The rows are grouped in 3 ways, from coarse to fine. Each group lies inside one group of the grouping before and may be the whole of it. The rows also spread widely along 11 directions, which tell nothing about the answers.
(in the rows, 128 means zero)
Some rows, each with its group in each grouping after it:
[109 121 103 107  51 150 151  90 183 156 103  85 133 117 125 120 116  74
  87 187 159 144  82 183  93]  K868 Poput Pevod
[133  95 113 155 120 103 152 158 159 105 148 128 138  73 110 136 116 139
 154 126 132  87 182 146 121]  K868 Rep Kuf
[102 159 127 124  97 163 135  97 143 104 110  92 108  57 122 153  60 115
  89 169 145 179 138 137 113]  K544 Megof pebe
[104 117  50  83  97  95 134  57 176 120 169 112  90 102 105 131 161 118
 144 118 141 129 159  76 157]  K453 Zozuk zuzop
[149  94 110 124  97 103  58 103 146 141 157 118 101 184 111 120 163  78
 117  90 129 133  90  88  84]  K164 kat Vonos
[170 110 127 105 111  84 142 121 152 134 150 107  89 149 118 123 133  99
 115 151 108 117 143 125 117]  K544 Zuzeg Naduk
[ 88 106  68 157 105 110  94 111 167 156 158 178 137 136 128 148 176 149
 108  87 156 137 106 133 159]  K164 kat Dorar
[157 115  81  92  98 134 112  81 200  94 149  78 138 168 153 110 129 102
 131 118 102 110 147  80 136]  K151 kogi Koba
[154 161 147 108 105 146 117 121 114  96 194  87 112 136 158 147  54 131
 153  84  98 151 161  55 148]  K453 Zozuk nizi
[135 146 140 140 156 100  62 156 110  72 123 108 123  98  83 135 167 176
 135  96  87 118 146 116  91]  K151 Nalo Rov
[121 192 157 139 134 130  98 157 115 105 134 112 153 140 134 151 148 195
 114  83  84 132 136 120 136]  K868 Rep Dirov
[134  67  89 146  66 117 102 100 136 171 176 114 115 145 100 142 128  83
 105 136 142 161  83 130  91]  K151 Nalo sed
[148 109 112 108 149 115  90 116 167 126 149 162 114 154 160 122 141 133
 122  67 114 115 154  89 141]  K544 Guna fiki
[170 114 107 145 127 104  70 125 204  73 120  89  90  75 155 172  77 137
  86 155  97 145 138 114 157]  K544 Zuzeg rivuf
[ 90 151 119 143 120 151 114 107 112 163 121 151 150 155 117 132 146 132
  82 112 141 159 107 161 102]  K544 Megof Gub
[ 79  89  77 135 136 150  53  87 133 120 138 148 128 111 113 137 126 113
  93  68 155 166 124 102  78]  K868 Poput gog
[149  99 136 160 164  92 168 166 144 134 140 124 100 104 122 146 106 147
  85 166 111 131 177 167 136]  K544 Guna Zumi
[125 186 123 103 104 119  87 102 132  58 154  82 111 104 103 138 131 142
 159  99  97 143 157  47 113]  K164 lere Lumo
[119 171 111  93  90 135 148  85 140 134 134  70 120 145 109 127 146 113
  99 159 111 155 132 116 113]  K544 Guna Kodiv
[124 170 134  89  91 146  83  95 162 106 149 123  83 106 186 158  82 146
 119  87 124 163 113  75 163]  K868 Tonud nol
[149 112 132  57  71 132 146  79 176 148 162 101  88 178 165 107 103  66
 124 127 131 133 121  81 125]  K868 Rep luz
[140 169 153  44  75 113 157  94 161 128 118  86  86 129 140 101 135 108
 143 157 122 118 125 117 135]  K453 Gupu gur
[ 93 107  68 166 158 109  42 113 181  88  94 162 134  50 104 152 161 163
  90  98 148 132 137 152 128]  K544 Zuzeg Kanip
[106 101  74 169 102 148 172 118 121 157 201  89 169 141 111 160  84 120
 105 134 127 162 167 122 118]  K453 Poka gel
[121 131 112 168  93 106 130 141 148 142 152 122 127 132 122 155 144 147
 116 134 120 136 120 145 147]  K164 kat Vap
[151  77 120 187 101 119 137 161 137 184 198 190 168 175 167 137 110 141
 143  61 141 103 128 153 156]  K453 Zozuk sevu
[ 87  98  83 134 154 106  69 103 150 117 109 136 113 107  80 131 185 141
  83 119 139 147 115 147  99]  K151 kogi Kago
[ 99 172 113  92 103 182 127  95 132  81 161 121 129 106 167 135  80 155
 148  80 116 157 164  63 161]  K151 Nalo Dopi
[ 76 106  69 131 136 143 133  91 175 168 111 191 156 137 139 113 174 135
  80 105 161 127 131 172 141]  K544 Guna fiki
[128 161 106  65 100 157 122  77 184  67 127 140 116  84 171 114  88 122
 169  86 132 106 179  73 159]  K544 Zuzeg Naduk
[170 106 147 152 125 147  69 148 123 149 162 139 144 213 177 132 115 134
 100  68  97 140 103 113 120]  K151 Nalo sed
[111 147 101  59 126 151  89  72 168  84 112 104 111 137 140  99 154 118
 117 104 117 130 140  76 117]  K151 Nalo Rov
[112  64  82 180 136 125  85 132 146 139 149 140 125 116 127 156 114 135
  74 122 133 169 116 146 115]  K151 Nalo Dopi
[149 160 115  92 114  86 127 110 172 157 136 110 115 194 140 126 201 151
  94 130  85 123 116 124 161]  K544 Guna fiki
[133  93  96 121 142 101 213 144 165 114 154 133 112  82 122 120 131 156
 148 156 125  91 211 138 169]  K151 Nalo sed
[120 143 162 118 123 150  90 138 130 113 136 161 110 107 162 136  89 146
 129  68 134 137 134 112 127]  K868 Rep Dirov
[132 186 142  80 114 143 187 100 116 155 168  88  97 200 171 137  94 130
  71 149  94 178 147 101 169]  K544 Zuzeg Kanip
[104 172 131 102 103 163  91  87 129 127 134  96 121 149 145 134 113 118
  91 111 124 174 103 112 125]  K453 Zozuk nizi
[113 160  98  89 103 144 132  80 155 118 103 110 158 138 105  92 175 105
 136 119 128 103 144 124  98]  K544 Guna Zumi
[113 131 105 122 112 120 100 119 130 146 129 131 159 173 109 112 201 142
 119 103 115 121 103 144 105]  K151 Nalo Dopi
[ 56 119 105 139 172 122 136 128  92 103 134 171 118  54  57 127 152 168
 134 100 154 138 179 152  99]  K151 kogi Kago
[125  92 110 124 172 100  83 132 103 125 183 150  96 155 124 137 148 157
 112  64 103 152 154  74 123]  K151 Nalo Dopi
[137  64 114 160  90 108  95 136 183 169 148 216 130 142 157 120 137 109
 136  84 169 109  95 155 130]  K164 lere Lumo
[150 200 158 100 100  94  84 130 114  97 153 108 106 112 101 145 152 163
 170  88  88 126 130  81 124]  K544 Guna fiki

New rows. What belongs after each?
[ 94 163 116  73 147 158 149  81 110 151 133 166 155 203 136  84 176 120
 127  67 136 113 166 101 111]  K544 Megof Gub
[ 97 188 140 123 137 190 110 117 109  86 115  97 171 123 151 118  92 152
 119  86 107 138 168 107 112]  K453 Gupu gur
[133 162 133 139 118 140  89 128 146 110 133 136 128 107 150 157 100 157
 121 101 120 145 127 120 145]  K544 Megof Gub
[ 86 131 104 136  67 166 166 106 122 108 168  88 136  59 102 148  53 100
 138 142 152 158 165 117  96]  K868 Rep Kuf
[ 94 132  77 118 136 152 154  89 154 132 174 115 117 172 162 142 118 127
  73 119 123 166 166  86 168]  K164 kat Dorar
[109 133 103 166 129 106  73 146 129 115 145 160 156 123 101 139 184 165
 146  64 130 108 134 122 118]  K164 kat Dorar
[123 154 157 128 106 109  99 139 138 149 107 152 123 120 122 126 161 150
 122 115 140 119  86 185 129]  K453 Zozuk nizi
[118 114 128 145 122 151  94 120 157 152 101 127 126 146 158 135 114 116
  49 135 134 152  93 172 101]  K868 Tonud nol
[124 139 109 128  69 141 184 114 159 107 147  95 150  79 124 125  89 114
 160 148 140 112 166 145 139]  K453 Zozuk sevu
[ 97 144 112 134 113 133 112 114  96 122 159 160 153  98  80 126 152 143
 170  60 143 122 162 104  92]  K544 Guna Kodiv
[140 173 154 118 153 101  71 135 117  64 140  78  87 121 105 141 135 151
 114 117  81 153 150  72 100]  K164 lere Lumo
[ 74 103 102 135 172 149 156 111 130 132 103 103 144 133  91 106 145 109
  53 156 135 142 167 167  62]  K868 Rep luz
[119 146 143 100 178 108  96 132 138  70 117 113 106  98 107 119 157 160
 131  91 102 105 182  90 106]  K868 Rep luz
[142  62  56 160  69 146 175 113 193 162 172 132 186 158 156 122 117 105
 129 132 140 103 147 146 154]  K151 Nalo sed
[ 97 113  91 131  75 110 154 110 158 156 165 176 117 112 122 133 149 128
 149 110 168 120 127 139 155]  K164 kat Dorar
[143  95  87 121 116 126  67  88 183 102 129 125 123 108 122 124 129  92
 126  97 137 121 140  94 103]  K544 Guna Zumi
[137 126 110 152 147 104  69 133 159 112 140 128 109 108 130 166 130 162
  92 108 102 149 132 118 141]  K544 Guna fiki
[101 118  96 150 125 125 114 113  98 150 156 114 164 151  84 124 159 121
 112  97 123 133 140 129  63]  K868 Tonud nol
[ 96 163 132  95 154 172 111 102 165  88 106 131  80 110 188 134  88 141
  71 122 133 164 149 104 158]  K164 kat Dorar
[112 102  70 163 132 159  74 107 191 130 117 142 196 158 163 123 145 129
  87  82 136 112 125 151 138]  K453 Zozuk nizi
[116 108  73 146  84 120  98 105 177 114 117 143 164  67  82 123 158 109
 160 109 153  97 140 145  92]  K544 Guna fiki
[153 102  97 117 109  78 167 130 158 156 185 137 142 167 135 116 161 143
 165  96 112  80 174 102 165]  K453 Gupu gur
[ 87 100  72 170 155 151  79 113 183  95 102 145 154  60 132 141 117 146
  89 106 151 132 150 161 134]  K453 Zozuk nizi
[111 103 129 125 175 115  76 127 151 121  85 120 102 124 106 123 167 122
  54 136 126 137 119 160  74]  K868 Rep Dirov
[153  85  84 142  88  99  97 109 196 115 157 138 108  73 122 152 105 111
 148 119 142 119 138 107 143]  K544 Guna Zumi
[112 147  85 107 164 154 119  86 134 111 164 104 140 171 144 131 131 136
  88  84  98 155 186  60 141]  K544 Guna Zumi
[134 133 156 135 123 132 147 141 126 149 155 122  96 134 159 147  78 138
  90 141 125 160 127 152 149]  K453 Zozuk nizi
[152 164 137  67  81 145 151 106 174  81 111  73 112 113 157 106 107 120
 152 158 103 108 146 107 140]  K151 Nalo Dopi
[139 129  96 173  96 117  54 121 180  96 120 117 140  80 127 169 112 149
 101 122 118 144 106 137 139]  K544 Zuzeg rivuf
[104  97  94 175 135 142 149 144 136 150 181 198 164 144 151 130 124 150
 141  59 151 107 175 127 153]  K164 kat Dorar
[109  65  64 135  81  88 135 107 163 138 169 142  95  62  91 144 130 118
 141 147 158 140 129 133 127]  K151 Nalo Dopi
[ 97 143  83 123 156 136  80  90 152 102  99 101 143 123  99 126 175 130
  76 117 117 144 144 124  97]  K544 Guna Zumi
[ 99 107 126 118 134 168 143 118  90 132 135 142 138 134 113  95 111 103
 126 103 140 137 156 136  65]  K151 Nalo Dopi
[109 169 141 113 161 154 125 130 133  97  96 115 142 154 136 100 158 141
 100 115 114 107 161 135 104]  K164 kat Dorar
[ 98 170 123 118 112 178 154 113 147 139 138 156 159 183 183 115 130 144
 113  88 132 126 143 124 163]  K164 kat Dorar
[157  82 135 104 107 132  98 100 141 173 154 157  93 172 148 114 109  74
 107  98 148 142 111 110  98]  K544 Guna Kodiv
[ 77 143 103 158 159 168 136 137 142 102 131 150 176 103 144 137 121 181
 109  80 126 122 190 134 147]  K868 Rep Dirov
[122 145 147 110 117 159 183 120 138 115 131 106 114 110 153 119  68 117
 111 150 133 136 162 150 134]  K453 Zozuk sevu
[132 129  94 125  78 112 146 100 159 105 150  87 108  62  96 150  93 108
 133 163 134 140 157 122 127]  K544 Zuzeg Kanip
[143 120 134 115 159 126  94 108 105 144 118 110 133 206 110  99 161  92
  70 111 103 133 127 132  58]  K544 Zuzeg rivuf
[155 164 169  81 123  95 143 132 144 127 127 120  69 127 135 129 136 139
 118 143 103 127 135 125 138]  K544 Guna fiki
[156 113 142 136  90 113 125 141 205 116 126 135  66  93 178 152  73 125
 106 158 139 133 108 145 176]  K164 kat Vonos
[ 98 141 154 118 169  98 102 151 107 110 115 146  98  89  91 130 167 166
 111 103 127 122 148 144  95]  K868 Rep Kuf
[101 115  95  86 134  92 113  96 149 120 145 114  92 116  88 120 177 120
 116 112 133 124 148  97 105]  K868 Rep Kuf
[140 112 136 130 130 143 196 126 148 174 155 106 116 197 181 129  87 112
  51 166 116 152 139 166 157]  K453 Zozuk sevu
[ 83 137  69 196 127 171  99 116 123  89 156  98 206  93 107 158 100 151
 114  86 121 149 171 126 112]  K453 Zozuk sevu
[143 145 152 106 147 141 113 134 146  75 145 119  77 113 173 139  72 135
 121 106 113 136 171  78 144]  K164 kat Dorar
[158 134 147 102  41 125 146 109 136 155 156  87 117 151 128 121 100  76
 143 142 127 125 100 124  87]  K868 Tonud nol
[118  93  91 109 115 152 122  99 143  99 133 117 139 106 112  95 117  94
 155 108 135 110 170 103  78]  K151 Nalo Dopi
[143  98  94 119  90 101 115 102 176 161 193 114  88 154 175 163  92 129
  95 121 119 168 116  84 184]  K453 Gupu gur
[ 66 182 156  77 108 181 115  83 118 149  94 136 131 160 140 101 148 115
  83 101 151 159  94 143  93]  K868 Rep luz
[155 135 107 102  76 149 112  92 193 115 161  97 120 179 185 130 103  97
 123 109 115 131 126  72 160]  K164 kat Dorar
